There are 5 ways to turn a row about zero (a turn may also mirror it). The second row of each pair is the first, turned, with some noise. The first 45 pairs use one turn. New pairs use 3 turns, one after the other, and a turn may come again.
In the rows, 128 means zero.
Known pairs, each followed by its turns in order:
[120  45 105 137 132  90 126 161]
[ 98 117  97  97 164 201  98 132] | zega

[124 130  99 115 150 130 138 110]
[145 119 125 152 123 119 127 157] | leti

[123 152 102 120  90 154 160 196]
[121 109 112  66 133 109 193 128] | zega

[110 141 133  99 125 139  66 134]
[136 192 106 135 116 128 140 145] | zega

[164 157  74 154 173  84 151 102]
[198  71 128 167 161 138 119 117] | zega

[102 158 181 127 124 122 132 134]
[ 98 109 158 148 126  84 133 134] | Vuket

[117 114 130 184 131  80 148 183]
[ 58 137 114 142  90 175 125 123] | leti

[129 111  88 172 157  78 117 147]
[118 127 101 168  78 176 108 137] | leti

[135 112 103 116 162 115 139 159]
[119 109 128 181 117 136 140 133] | leti

[125 135 103 164 143 158 165 180]
[166  94 174 154 123 165 113 142] | kade

[134 190 113 167 122 154 152  82]
[143  68 119 142 160 187 153 148] | gefi

[136 154 164 160  87  76 152 132]
[153 109 122  99 161  95 185 113] | gefi

[ 60 169 158 109 130  91 132 138]
[116 155 114 103  71 156 154 174] | kade

[ 93 147 135 114 164  65  96 136]
[ 82 182 115 160 118 103 144 163] | Vuket

[165 176 172  85 161 100 112 163]
[142 176 164 160 143 149 187  87] | leti

[104 112 139 121 115 139 102 101]
[117 128 117  94 140 109 157 125] | kade

[108 179 116  95 134 178 116 115]
[148 159 105 135 111  65 148 118] | zega

[168  96 143 125 127 117 111 118]
[166 148 106 135 128 104 110 123] | gefi

[ 68  91 100  96 112 133 193 179]
[ 72 110  90  69 181 122 152  77] | zega

[169 122 104 159 121  78 114  95]
[191 128 130 117 142 107 142 180] | gefi

[125 121 114 137  92 158 159 127]
[120 111 159 132 166 125 125 160] | kade

[130 133  96 152 162 122  64 175]
[158 134  67 139 108 174 154 162] | zega

[108 123 203 105 114 122  73 140]
[144 129 151  73 117 136 171  67] | leti

[204 183 159 150 107 128 131  87]
[ 79 120 181  95 157 151 124  62] | Vuket

[141 138 157 123 122 114 120 130]
[146 116 130 131 140 106 129 107] | gefi

[153 108 173 149 105 157 130 148]
[131  81 165  94 118 123 139 136] | Vuket

[134  78 150 152  73  75 142 140]
[ 80 140  59 108 102 118 127  87] | leti

[132 129  37 139  99 129 120 124]
[109 125 116 110 139 136 117 219] | gefi

[141 203 159 132 140 132 154 132]
[ 71 101 133 147 130 104 125  76] | Vuket

[164 150 165 163 170  83  98 176]
[117 172 153 156  94 188 130  71] | leti

[119 135 126 106 210 147 140 116]
[117 114  97 193 136 154 171 118] | Vuket

[169 123 137 171 117  99  60 124]
[142 177 151 118 116  88 126  62] | kade

[158 154 140 147 133 106 169 120]
[125 137 134 182 109 106 113 144] | kade

[103  65 116 105  99 129 195 116]
[226 136 134 134 119  95 146 117] | Vuket

[124 142 103 165 167  97  99 144]
[140 122 164 155 102 102 151 169] | gefi

[108 131 163 151 158  95 105  82]
[118 138 108 127  80  89 171 110] | kade

[195 140 153  83  98 126 158 157]
[118 107 124  69 165  94 166  85] | Vuket

[107 108 104 128 157 163 101 102]
[150  94 110 110 149 128 171 101] | kade

[ 66 153 174 154 178 184  83 177]
[ 66 122 178 219 113 126 141  86] | gefi

[175 114 133 127  95 161 122  63]
[144 135 165 116 113  85  65 160] | zega

[ 95 156 127  99 140 147 112 104]
[168 115 155 104 133 129 153 158] | leti

[131  89 160 154  95 113 162  84]
[ 72 115 151 138 129  70 139 138] | kade

[143  87 190 120 129 111 103 128]
[101 163 162 131  99 177 101 127] | zega

[113 151 151 150 132  90 121 192]
[105 110 149 135 113  69 175 113] | gefi

[105 160 111 109  99 101  84 129]
[102 161 113 122 156 105  90 149] | Vuket

New pairs, each followed by its turns in order:
[157  94 146 124 162 144 132  95]
[123 130  99 135 148 169 122 173] | Vuket gefi gefi

[120  63 221 158 120 141  97 116]
[104 157  62 165 158  94 122 203] | kade leti leti

[ 59 123 118 130 121 105 127 107]
[188 148 116 118 127 104 138 160] | kade Vuket gefi

[ 94 103 152 111 168 119 173 108]
[ 85  99 144 102 145 172 152 104] | kade leti kade

[139 105  88 118 142 110 126 131]
[102 107 113 127 105 113 152 150] | leti gefi gefi

[113  92 122 137 174 100 150 158]
[ 87 101 123 183 142 136 120 141] | zega gefi gefi

[119 107 124  91 152 167 133 138]
[124 113 113  98 102 166 100 121] | Vuket leti leti

[166 131 139 138 133 179 125  59]
[113 179 187 154 126 165 115 144] | Vuket leti zega

[156 153 179 150 127  87 157 126]
[161 119 122 108 107 124 195 123] | leti zega gefi

[142 163  90 148  96 101 137  77]
[115 162  93 115 123 122 132  58] | Vuket kade Vuket

[171 106 106 123 114 107  84 112]
[142 131  92 170 128 118 110  80] | kade gefi gefi

[131 116 123 112 119 189 147  98]
[155 124 169 117 130 130  87  89] | leti leti Vuket

[163 116 191 152 151 105  68  85]
[122 146  99 183 194 167 121 177] | kade leti leti

[104 126  92 116 136 143 153 140]
[118 110 127  87 119 141 100 137] | kade Vuket zega

[ 80 103 196  62 214 142 162 110]
[101 144 106 198  50 212  95 120] | gefi kade kade

[136 119 167 121 122 162 110 129]
[121 102 144 153 104 129 143  99] | leti Vuket zega

[148 152 149 196 121 143  67 151]
[171 125 109  66  90  91  92 136] | zega kade kade

[ 97 147 145 122 163 116 199 166]
[175 116 123 101  59 159 121 117] | zega zega leti

[134 140 156 143  97  90 137 112]
[ 98  86 112 148 106 139 136 141] | leti kade gefi

[181 123 141 182 171 190 170 160]
[114 184 108 128 183  83 202 103] | kade leti kade

[103 144 118 145 104 162 126 100]
[111 161 156 118 143 113 111 154] | leti gefi Vuket

[184 159  67 108 151  81 126 122]
[184  91  80 112 100 137 179 114] | kade kade gefi

[129 160  77 151 124  66 165  95]
[156  75 115  84 156 108  70 103] | zega zega leti

[104  98 145 132 131 115 114 161]
[119 127 146 112 120 131 105  80] | gefi gefi zega

[207 149  92 137 161 119 117 152]
[100 138 151 175 116 155  67  87] | kade gefi leti

[ 56 148  90  88 119 107 112 104]
[136 172 163 151  98 159 192 154] | leti leti gefi

[115 124 152 142  68  72 106 118]
[126 105 126  86 102  91 137 190] | zega leti kade

[165 137 160 104 129 118 163 145]
[109 162 158 166 124 126 142 139] | zega zega zega

[ 91 168  72 111 123 148 156 151]
[159 115 148 157  85 155  78 147] | zega kade Vuket

[151 125 147 148 105 134 157 130]
[134 117 110 149  93 113 109 136] | Vuket Vuket kade

[195  92 110  96 144 131 141  65]
[107  94 210 138 123 126 176 145] | zega Vuket leti

[156  92 138 124 139 151 116 118]
[166 146 129 136 129 115 136  99] | zega kade zega

[ 86 164 136 120 144 142 117 105]
[131 134 146 100 161 167 123 117] | gefi kade zega

[116 120 105 101  99 104 173 115]
[102 114 129 134 161  82 135  99] | kade kade leti

[118 202 153 143 128  98  98  93]
[123  98 124 148  69 124 192 158] | kade kade zega

[153 166 140 133 135 121 134  83]
[ 86 126 151 158 127 149 106 138] | Vuket kade kade

[140 101 132 159 108  94 149 143]
[ 88 134 123 108 130 160 104 150] | leti Vuket Vuket

[162 161 127  79  93 148 118 111]
[133 118 150 186 169 121 107 112] | kade zega kade

[123 132 118 159 175 143 139 122]
[113 151 166 129 116 108  94 131] | Vuket leti gefi

[130 127 155 168 126 118 124 134]
[150 142 137 132 108 117 137 157] | Vuket gefi leti

[132 131 160 160 112 103 185 106]
[ 90 108 178 144 112  98 141 159] | Vuket zega Vuket

[118 194  93 121 109 113 137 117]
[ 86 101 116 157  75 135 128 119] | leti leti zega

[162 143 106 162  97 128 120  88]
[130 163 134 156 130  69 146 122] | leti gefi gefi

[124 110  95 153 119 115 151 207]
[ 84 179 104  77 130 167 118 133] | leti leti zega

[ 68 158 123 123 129  96 132 140]
[144 177 138 107 137 156 154 158] | kade Vuket Vuket

[124 201 123 104 151 154 110 139]
[177  77 118 128 136  86 133 158] | kade Vuket leti

[119 133  93 137 106 145 110 147]
[106 116 137 149 161 115 142 146] | leti gefi gefi

[174 149  64 126 119 110 154 124]
[158 168 163 150 158 132 105 177] | zega kade gefi

[189 121  92  90 156 144  67 116]
[152 133  99 158 161 193  68 150] | gefi leti gefi

[168 126 140 112 100  89 154  82]
[137  84  87 173 139 149 147 144] | gefi Vuket kade

[152 124 146 108 147 143  88 149]
[112 152 109 163 131 162 116 108] | kade kade Vuket

[ 96 112 138 105  91 140 149  78]
[176  79 130 119 132 124 103 153] | kade kade Vuket

[ 97 147 138 142 107  75 136 171]
[139 135 157  88  89 115 122  75] | Vuket gefi gefi

[166 138 129 114 128 129  84 106]
[129 148 135 166 116 122 150  89] | leti kade kade

[139 150 149 152  92 126 133 102]
[139 124 127 150 171 142 108 155] | leti kade leti

[135 114 143  99 118 147 121 177]
[149  84 139  93 119 121 113 133] | Vuket kade leti

[139 175  59 159 156 207 144 157]
[ 69 181  56 104 146 143  68 130] | gefi leti zega

[140 136 130 122 141 116  91 140]
[122 121 126 134 134  87 128 131] | gefi Vuket Vuket

